All groups share one centre, and each spreads out both ways along 13 directions, with some noise.
In the rows, 128 means zero.
Known rows, each followed by its group:
[139 124 101 117 105  66 119 113 103 170 100  88 118 135 150 154 136]	z_208
[154 113  89  85 113  90 138 163 161 123 123 148 176 118 180  90 131]	z_948
[145 176 140  96 132 151 121  96 166 126 152  91 197  94 155  72 149]	z_839
[174 108 113 153 122 153 151 129  33 156 152 139 124 119 100 153 142]	z_630
[122 146 135 127 126  55 107  79 134 121 134  99 138 201  85 152 171]	z_499
[ 86 125  68  96 108  90  91 145 132  91 143 144 125 115 156 110 126]	z_839
[109 118 100  82  79  78 149 101 132  95 142 137 127 151 174 177 114]	z_839
[113 138 243 118 163 138 141  90 135 168 119 126 120  92 109 149 148]	z_948
[154 115 152 146 130 166 123 128  95 146 128  88 104 102  85  97 139]	z_499
[153 120 142 193 148 128 114 115  71 108 123  99  90 131 130 107 189]	z_81
[108 162 151 151  68  56 114  75  89 141 118 117 138 105 154 178 165]	z_948
[141 179 148 161 155 153 102 154  64 151 112 126 107 146 107 144 103]	z_948
[150 196 150 107  82 119 144 164 154 168 130 152 111 117 144  97 137]	z_839
[ 81 106  98 101 195 128 128 171 101  97 105 143 141 106 101 138 113]	z_81
[104 129 117 140 107  90 119 122 108 168  92 109 104 128 132 174 125]	z_499
[138 124  97 115  70 123 143 141  76 126 142 105 184 174 169 106 152]	z_208
[157 148 137 124 119 142 130 119  77 130 144 156 156 104 105 162  89]	z_948
[158 153 154 108 124 167 161  92 114 107 155 117 119 127 153 143 124]	z_839
[173 120 181  97 113 132 120 139 119 133 126 126 158 175 134 111  87]	z_499
[151 159 123 103 133  90 161 123 106 153 109  87 138 115 109 149 158]	z_81
[158 126 158 154  74 132 140  66 137  81 156 135 141  69 145 140 144]	z_839
[117 106 136 116 135  80 142 118 202 134 121 150 143 155 133 136 145]	z_81
[176  94  97 114 181  84 144 138 150 177 111 176 130  81 105 169 112]	z_630
[156 184 162 169  79 122 149 121 157 149 112 137 149 155 134 144 141]	z_630
[162 138 181 165 124 140 200 174 201 142  80 159 124 115 118 114 154]	z_208
[145 128 146 116  79 117 170  99 117 110 124 106 104 179 132 180 111]	z_208
[135 166 180  77  93 186 133 159 141 111 108  52 104 152 120  88  73]	z_208
[ 50 135  87 152  94 100 107 175 137 175  72 118 114 123 152 132 123]	z_81
[161 100  81 167  63 132 141 148 148  89  97  72  92  97 150  91 134]	z_499
[105 142  93  65 144 155 185 136 126 189 145 111 163  94  84 126 155]	z_81
[101 128 160 145 125 137 149 145 141  78 115 145  94  79 131 108 155]	z_208
[130 182 181 103 152 142  87 116 120 167 132 104 153 124  53 137  88]	z_948
[142 119 123 137 125 122 102 112  99 130 137 143 138 144 134 146 108]	z_499
[147 165 167 104 151 158 152 132  81 116 147 162 153 158 143 149 110]	z_948
[166 119 141 135 120  62 166  80 128 100 108  98 148 113 101 189 159]	z_499
[153 152 159 172 115 146 166 103 110 142 124 126 107 185 121 170 143]	z_630
[147 137 165 174  97 154 179 118 184 121 136 176 134 148  64 163 122]	z_208
[148  69 125 140 130 105 128  98  92 133 126 140 126 135 103 191 101]	z_630
[108 149 129 104 132 149 137 144 143 154 130  92 101 170 106 101 138]	z_630
[166 101 103 129 120 149 186 101 103  92 153 136 162  91 150 130 166]	z_499
[164  79  76 135 122  78  73 149  96 161 109 118 122 152 124 133  90]	z_839
[118 135 160 108 170  96 108 163 174 135 106 134 108 101  66  91 131]	z_948
[160 152 110 177 137 131 109 134  61  62 126 139 137 116  85 148 126]	z_948
[138 183 152 164 101 128 141 147 157 143 110 117 128 105  63 116 162]	z_499
[ 73  99 152 162  86 135  90 163  81 101 132 130 118 155  59  92 140]	z_839
[100 102 159 135  96 144 116  75  99 106 176 153 112  68  92 149 132]	z_630
[140  95  97 141  76 105 141 105 154  64 158 133 132  93 110 106 168]	z_499
[163 184 106  65 132 139 158 116 127 100 142  68 106 127 125 127 127]	z_839
[173 122 131 132 172 157 126  91  95 131 122  38 124 138  92 137 124]	z_839
[134 128  88  89 145 118 123 123 125 159 122  57  88 148 121 123 130]	z_948
[129 132 108 135  93 120 100 105 157 151 111  86 137  91  89 143  96]	z_499
[133 111 150 125 122  79 148 140 135 150 119 157 123 178 125 140 160]	z_81
[ 71  83 153 156 145 134 118 140 116 183 127 180  59 123 138 149 132]	z_208
[112  78  81 153  68  69 100 116 109 152 121 113 147 150 146 142 139]	z_630
[165 171 118 169 115 163 154 142  74 145 158 170  85 117 109 136 153]	z_839
[149 182 130 120  93  98 132 148 111 143 118 143 112  99  78 167 102]	z_81
[163 150 158  90 141 130 169 173 102 154 102 125  87 153 106 147 105]	z_630
[172  91 145 150 162 131 128 115 113 139 130 159 156 138 129 152 110]	z_630
[ 99 120 131 166 120 122 113 196  75 103  75 144  74 131 123 130 104]	z_81
[138 106 123 114 133 117 153  67 123  89 168 130  96  83 125 160 156]	z_839
[ 48 115 145 109 141 127 132 136  69 102 138 140 120 179 119 141 144]	z_499
[118 145 145  91 170  54  95 152 112 154  90  72  71 153  99 112 153]	z_208
[153 142 135  71 148 113 143 121 168  86 157 159 160  85 122 112 128]	z_839
[140 132 161 163 105 138  87 115 111  79 123  75 148 104 114  70 148]	z_630
[147 165 114 130 153  98 141 144  82 162 140 183 178 138 103 151 160]	z_81
[131 149 142 144 166 102 132 136 166 114 124 136 154 153 104  96 188]	z_81
[148 116 160 150  78 116 131 117 152  95 111  91  87 110  79 119 128]	z_81
[180 118 156 162 117 114 152 114 106 113 122 146 168 146 125 160 147]	z_208
[151 143 117 136 123 136 100  97 132 139 121  58 119  97  87 131 115]	z_948
[111  53 176 166 124 117 135  78 105  92  95 113 135 135 149 183 120]	z_839
[148 111 169 146 125 109 113 104 114  71 130 104  27 127  90 126 134]	z_81
[124  72  88 109  93  62 141 111 140 122 137 113 153 102 127 113 179]	z_948
[122 163  95 159 108 174 137 137 158 134 127 121 104  41  99 115 124]	z_499
[108 136 141 136 115 121  95 116 178 113 129 150 148 116 148 114 113]	z_630
[103  99 102 131  86  95 146 116 140 198 146 169 166 126 121 145 162]	z_208
[121 112 116 142  96 114 152 153 154 132  93 153 186 139 116 151 106]	z_81
[184 155 164 137 110 162 150  85 133  92 151 113 166 112  92 136 122]	z_839
[ 82 113 114 180 114 129  83 137 164  83 100  99 108 153 135  91 134]	z_948
[190 101 135 109 155  93 152 108 126  77 144 170 113  97 167 143 133]	z_499
[ 96 107 137 126 168 138  39 106 105 116 133  98 108  84  88 114  89]	z_208
[155 128 122  86 143 126 150 168 155 195 130 131 133 129 132  90 144]	z_948
[ 94 106 161  94  94  72 141  97 146 132 138 128 116 119 144 128 180]	z_630
[103 119 105 164 166 106 103 152 101 148 133 176 114  87 125 102 182]	z_208
[158 116 180 141 116 163 111  85 147 104 170 172 167  85 137 118 115]	z_630
[133 134 127 121 121  93 132 121 151 136 144 160 191 124  81 118 159]	z_81
[167 132 159 144  87 120 100  63 110 135 152  97 200  47 115 122 141]	z_948
[188 112 124  83 198  72 161 143 128 103 116 167 134 149 161 141 141]	z_208
[174 135 134  98 164 111 142  64 167 122 156  63 156 119  69 110 185]	z_499
[170 159 142  80 105 154 164 134 177 109 144 106 130 157 135  98 111]	z_630
[190 165 131 155  82 140 163  91 118 111 128  97 124 113  98 166 125]	z_208

New rows, each followed by its group:
[128 100  56 143  88 107 122 128 126 123 102  90 112 112 118 161  82]	z_948
[167 194 139 108 182 124 122 145 137 138  89  83 147 136 103 132 102]	z_948
[100 117 139 176  63 137 136 127 176  88 128 172 121 120 130 136 115]	z_948
[125 107 182 151  81 127 164 141 101 104  90 125  85  93  81 161 122]	z_499
[169 124 152 136 153 162 127 149 131 209 125 123 136 171 131 101 122]	z_630
[149 174 123 181  96 159 132 139  73  83 137 159 153 110 122 148 121]	z_630
[171  98 106 130 147  77 152  76  71  93 128  84  87 121 109 182 156]	z_208
[137 103 156 137  82  59 126 123  86 108 101 137 168 140 133 162 137]	z_630
[153 123  79 104  98  86 172 137 160 140  90 104 167 140 169 146 121]	z_948
[177 146 124 121 123  58 148  93 169 153  73 101 152  80 126 198 106]	z_499
[158 127 128  76 142 102 177 132 135 168 162 143  98 112  66 121 177]	z_948
[152 172 113 172  77 146 162 145 132  99 138 167 173  71 144 111 162]	z_208
[139 163 127 106 169  78 140 142 146  84 136 216 126 118 141 155 130]	z_208
[121 101 137 158  65 131 120 148 103 149 104 138 127  77 101 143  93]	z_499
[143 156  84 182 107 111 123 125 158 124 122 123 165 140 150 109 163]	z_630
[124 158 170  94 128  91 110 124 144 166 138 148 139  67  84 121 144]	z_208
[ 91 105  98 198  93 116  93 153 153 137  97 166 131  61 110 129 110]	z_81
[158 113 107 145 140 124  77 154 115 155 125 129 123 125  74 114  92]	z_839
[171  90 126 122 109 109 149 116 137  69 127 150 107  69 141 142 109]	z_499
[143 179  96 187  97 107 114  94 123 114 133 137 131 174 137 174 131]	z_499
[126 116 136 144  79 152 150 112 101 127 136 158 130 121 160 178  92]	z_948
[121  96 157 107 126 122 147 140 138 135 123 160 188 123 176 108 141]	z_948
[102  80 118 105 159 125 126 151 127 125 155 145 170 135  95  70 177]	z_208
[ 89  77 108 121  81 184 165 142 127 115 148 148 170 101 175  87 144]	z_208
[ 95 100 107 150  87 129 140 109 116  66 145 125 125 181 164 134 147]	z_948
[ 95 157 149 130 108 153 118 120 116  68 136  75 140 173 116  84 156]	z_630
[126 113 168 123 109 154 169 171  84  95 136 215 117  70 139 130 124]	z_499
[167 121 133 142 192 110  91 119  66  80 115  87 101 101 114 119 143]	z_208
[111 118 123 176 136 125 124  97 111 105 146 197  87  86 119 186 124]	z_208
[135 126 108 130  80  85 145 123 105  78 152 186 177 115 125 155 141]	z_948
[141 141 210  92 162 116 110 133  97 124 102  88  72 127 116 123 117]	z_208
[197 197 124 110  69 101 155 121 106 126 127  81 160 141 116 138 130]	z_208
[140 127 147 150  89 116  88 172 124 145  93 100 135 153 111  75 121]	z_499
[ 83 131 106 138 141 134  94 122 156 124 148 189 138  54 112 143 100]	z_630
[ 71 142  99 170 195 118  92 152 126 120 112 187 111  61 128 136 141]	z_630
[153 110 127 113  99 134 160  88 163  75 162 126 151 113 166 102 156]	z_948
[161 144 133 191 133 135 198 153 162 160 110 155  64 120  92 142 179]	z_208
[150 110 175 119 123 139 148 148 122 129 127 106 149  86  75  70 168]	z_499
[217 120 147 179  92 107 115 156 119 139  97 133 129 108 145  89 137]	z_499
[113 142 145  87 119 103 102 132 119 120 128  75 126 184  71 109 131]	z_208
[141  77 158 112 101 114  94 111 100  93 147 158 168 106 150 126  92]	z_630
[136 143 106 159  97 137 141 180 133 125 111 174 134 159 142 131 113]	z_948
[126 164 159 155 138 138 144 152 154 108 110 175  84 132 139 151 103]	z_208
[178  89  96 121 125  91 121  96 110 138 131  94 117 130  84 160 114]	z_839
[123 131 117  84 127 110 126 135 156 148 123 111 195 127 136 107 128]	z_499
[ 96 135 111 177  68 132 145 124 110 128 119 123  59  96 150 158 150]	z_208
[116 153 104  92 131 119 178 112 165  85 133 124 162 117 139 144 145]	z_499
[120 121 124 131  60 107  66  98 131  86 156 129 144  99 102 122  86]	z_81
[140 157 144 150 140  54 147 119 110 108 128 180 102 110 110 162 189]	z_208
[133 148 112 128 134 107 114  88 102  34 145 130 104 121 109 174 110]	z_208
[134 126  72 160 124 156 148  95 114 159 166 107 104 123  85 133 181]	z_630
[165 149 175  97 116 123 150 102 122  58 130  87 132 145  99 143 113]	z_208
[136 152 182 128  90 167 131 116 153 107 139 115 137  94  90 128  95]	z_208
[175 129 113 119 113 137 136 150  79 111  94  66 123 112 215 106 115]	z_208
[142  56 138 188 126 120 172 161 136 170 101 188 135 124 130 124 179]	z_81
[131 143  81 124 158  94 131 160 108 149 115 142 145 127 143 117 163]	z_839
[ 98  68 150 157 113 124 132 156 201  58 125 189 116  91  85  84 144]	z_948
[ 86 119 119 119 160 125 123 101 139  81 102  63  78  97 131 141 130]	z_839
[124 210  88 134 112 141 136 104 181 106 118  90 196 106 178 136 131]	z_839
[124 139  90  92 141 113 123 136 109 138 110  89 116 154 179 159  84]	z_948
[118 161 119  82 144 155 108 199  95 101 124 126 148 108 100  82  97]	z_630
[158 134 189  77 159 121 153 131  70  66 134 120  95 161 166 131 130]	z_208
[109 142  97 142  87  47 135 145 143 142  81 127 113 151 136 179 137]	z_630
[161 119 133  97 147 135 153 103 138 113 128  87 208 146  92 140 111]	z_948
[ 83 139 110 150  95 103  76 105 181 132 135 138 193  75 109 105 144]	z_630
[148  81 150  66 182 135 186 107 137  95 113 104 191 127 131 166 105]	z_948
[ 86 159 143 109 121 147 133 151 147 120 156 176 148 141  82 114 128]	z_839
[120  56 155  86 133 153 140  91 134  74 166 132 216 140 127 103 128]	z_948
[153  99 117 141 127 117 143  89 153 141 117 100 157 102 156 143 143]	z_81
[162 143 154 136  77 179 141  95 122  92 148 102 165 127  92 143  91]	z_208
[144 166 106 188 175 128 114 139 171 116  80  99 127 132  99 120 137]	z_630
[134 135  65 117 150 106 176 119 146 130 133 142  78 100  96 181 142]	z_630
[141 154  78 130 132 137 142 151 115 175 125 118  44  92 144 128 140]	z_208
[107 108 118 117 109  96 120 126  66  50 127 139 132  94 108 155 118]	z_630
[124 159  79 120 107 140 145 147  80  95 131 132 117  89  57 160 108]	z_630
[132 126  63 179 155 106  61 121 101 160 128 120 137  96 124 112 146]	z_499
[171 141  63 152  72 106 130 159 106 147 122 153 151 112 114 142 109]	z_948
[124  94 112 118 119 104 160 123 170 138 105  94 111 119 173 115 161]	z_948
[115 129 129 168 126 116  93  72 152 106 132  79  96 166 170 121 150]	z_81
[154 121  93 174 139 146 111 127  72  93  97  85  76  69 184 131 121]	z_208
[111 143  99 109  90 101 108 137 181 114 136 164 110 128  92 158  67]	z_839
[135  75 131 117 119 110 133  98 160 127 120 119  93  85 140 157 108]	z_81
[192 142 136 142 158 147 141 121 120 172 164 189 122  81 113 118 152]	z_839
[128 152 138  90 124  72 138 158  75 141 121 121 114 195 141 139 152]	z_81
[ 97  97 174 188 129 136 111  76  80 133 147 146 104 117 113 178 150]	z_630
[ 89  83 186 130  79 116 134 113 123 127 149 197 116 142 128 147 133]	z_839
[112 128 113  81 117 112 117 133  94 176 136 131 153 158 162 138 100]	z_948
